There are 3 ways to turn a row about zero (a turn may also mirror it). The second row of each pair is the first, turned, with some noise. The first 21 pairs use one turn. New pairs use 2 turns, one after the other, and a turn may come again.
Known pairs, each followed by its turns in order:
[ -9 -10 -14 -53 -47 -16]
[-34 -37  24  11  45 -15]  Z_208

[ 35  -1  -4 -26   1  -9]
[ 27  12  10 -15  -9 -29]  Z_407

[-11 -19  -2  11   6  10]
[20 13  3  8  7  2]  Z_208

[ -3  -3 -16  -3  17  -2]
[-1  5 -5  7 26 -6]  Z_407

[ 11 -35  -1 -45 -43 -48]
[ 10  32 -35  13  58 -42]  Z_812

[-32  28  -3   3 -25 -24]
[-26  -4 -23 -30  22  13]  Z_812

[  2 -15  -9  15  11   6]
[-20   7  -9   9   4 -11]  Z_407

[ 2 15  7  1  9 25]
[  0  12 -21 -18   4  10]  Z_208

[ 0  8 32  3  7 -6]
[  0 -16  24  10 -16   0]  Z_407

[-25   8  10   7  31  -1]
[-14 -20  11 -18 -21 -15]  Z_812

[-27   3  -6 -29   2  10]
[  4  -8  17 -19  29  19]  Z_407

[  6  40   0   8 -14  29]
[-34  35 -21 -21   7  -3]  Z_208

[ 53 -22  -6   0 -10   4]
[42 10  0 37 11  2]  Z_812

[-45   5   4   7  13   1]
[-31 -10  -3 -24 -18 -12]  Z_812

[-17   5   6  26  29 -23]
[ 20   2 -19  21 -33 -16]  Z_208

[ 16  -1 -44 -14  16 -18]
[-13 -23   7  38  19  -2]  Z_812

[  3   5   3  -5 -16  11]
[  1   7   2 -11 -11  11]  Z_407

[34 27 -1 23  8 16]
[  3  42  16  26 -21  -3]  Z_407

[-27 -18  23  10 -34  20]
[ -1  40 -21 -24 -23   0]  Z_812

[  0  14 -18 -15  -9  15]
[-23   4  -9   1  19  18]  Z_208

[-25  40  11  -2 -22  17]
[-26  16 -40  -9  22 -26]  Z_208

New pairs. What belongs after each?
[-16   9  17 -29 -16  -6]
[  8 -12  17 -30  13  18]  Z_407 Z_208

[ 12 -26   2 -25  -1 -27]
[ 15  -8 -13  18  22 -27]  Z_407 Z_812

[ 24   6   1 -25  17  -7]
[ 27 -17   3 -11  17 -10]  Z_407 Z_812

[-14  -1  34 -10  29  -9]
[ -4 -44  17  -7   4 -11]  Z_812 Z_208

[17  3 -6 -1 53 -8]
[-23 -29 -14  -7 -27 -31]  Z_812 Z_407

[  2 -20   8   6  10  -9]
[ 10  -8   5  14  -3 -13]  Z_407 Z_208

[-18  26  53  -2   0   5]
[-20 -39  20  36  -6  16]  Z_208 Z_208

[  6  -7 -10 -53  -4 -15]
[-46 -20   0 -14  14 -12]  Z_208 Z_407

[ 17  -1  -1 -32  -7  -1]
[  3  -5 -19 -10 -30   1]  Z_812 Z_208

[ 11   5  -1  18  -6 -19]
[  2 -14 -11   1 -18  13]  Z_208 Z_407

[ 16 -31  51 -53  33 -10]
[ 35  10 -21 -36  19 -66]  Z_407 Z_812

[-30  -1  20 -10   7 -26]
[  2  -8 -30   3  -2 -35]  Z_208 Z_407

[ 53  -5   4  53 -30  20]
[-34 -20 -42 -36   8 -41]  Z_208 Z_208

[-27  -7  15  10   1 -12]
[ 10   0 -17  16  -7 -25]  Z_208 Z_407

[-24  22  13 -17   3   2]
[-21 -10  -8  30   1 -15]  Z_208 Z_812

[  2 -34  16  -3   2  -6]
[ -7   2  14  -2 -24 -24]  Z_208 Z_407

[  0   4  -3 -11  -3 -10]
[ -4 -12   3   3  -2 -11]  Z_812 Z_812

[  7   4 -53   9  -8   1]
[18 33 -1 29 30  0]  Z_407 Z_407

[-16  -1 -12 -22   5  19]
[-18  16   7   7  24  -8]  Z_208 Z_407

[ 11 -28   4 -43  40  43]
[ -1  -7   3 -27 -32 -69]  Z_812 Z_208

[-3  5 -3 15 25 -6]
[ -9  -9 -17 -16  -7  -7]  Z_812 Z_407

[  1  23   4 -27  12 -24]
[ -3   9  12   2 -27 -39]  Z_407 Z_407

[-37  15  -1  -9 -25  -4]
[ -6 -13 -33  10  23  13]  Z_812 Z_208

[  1 -16 -30  24  -3 -27]
[  4  32   2 -11 -13 -35]  Z_208 Z_208

[-12  16   9  10  29 -29]
[-20  13  34  22   5  -6]  Z_208 Z_208

[ -1   4 -53  53  24  -7]
[31 48 29 30 33 -4]  Z_812 Z_208

[-32  -8  -7  -6 -19 -18]
[ -8  13   9  35 -14 -15]  Z_407 Z_812

[  5   8   9  -3 -17  -8]
[ -7  -4 -12  -7   8 -16]  Z_208 Z_812

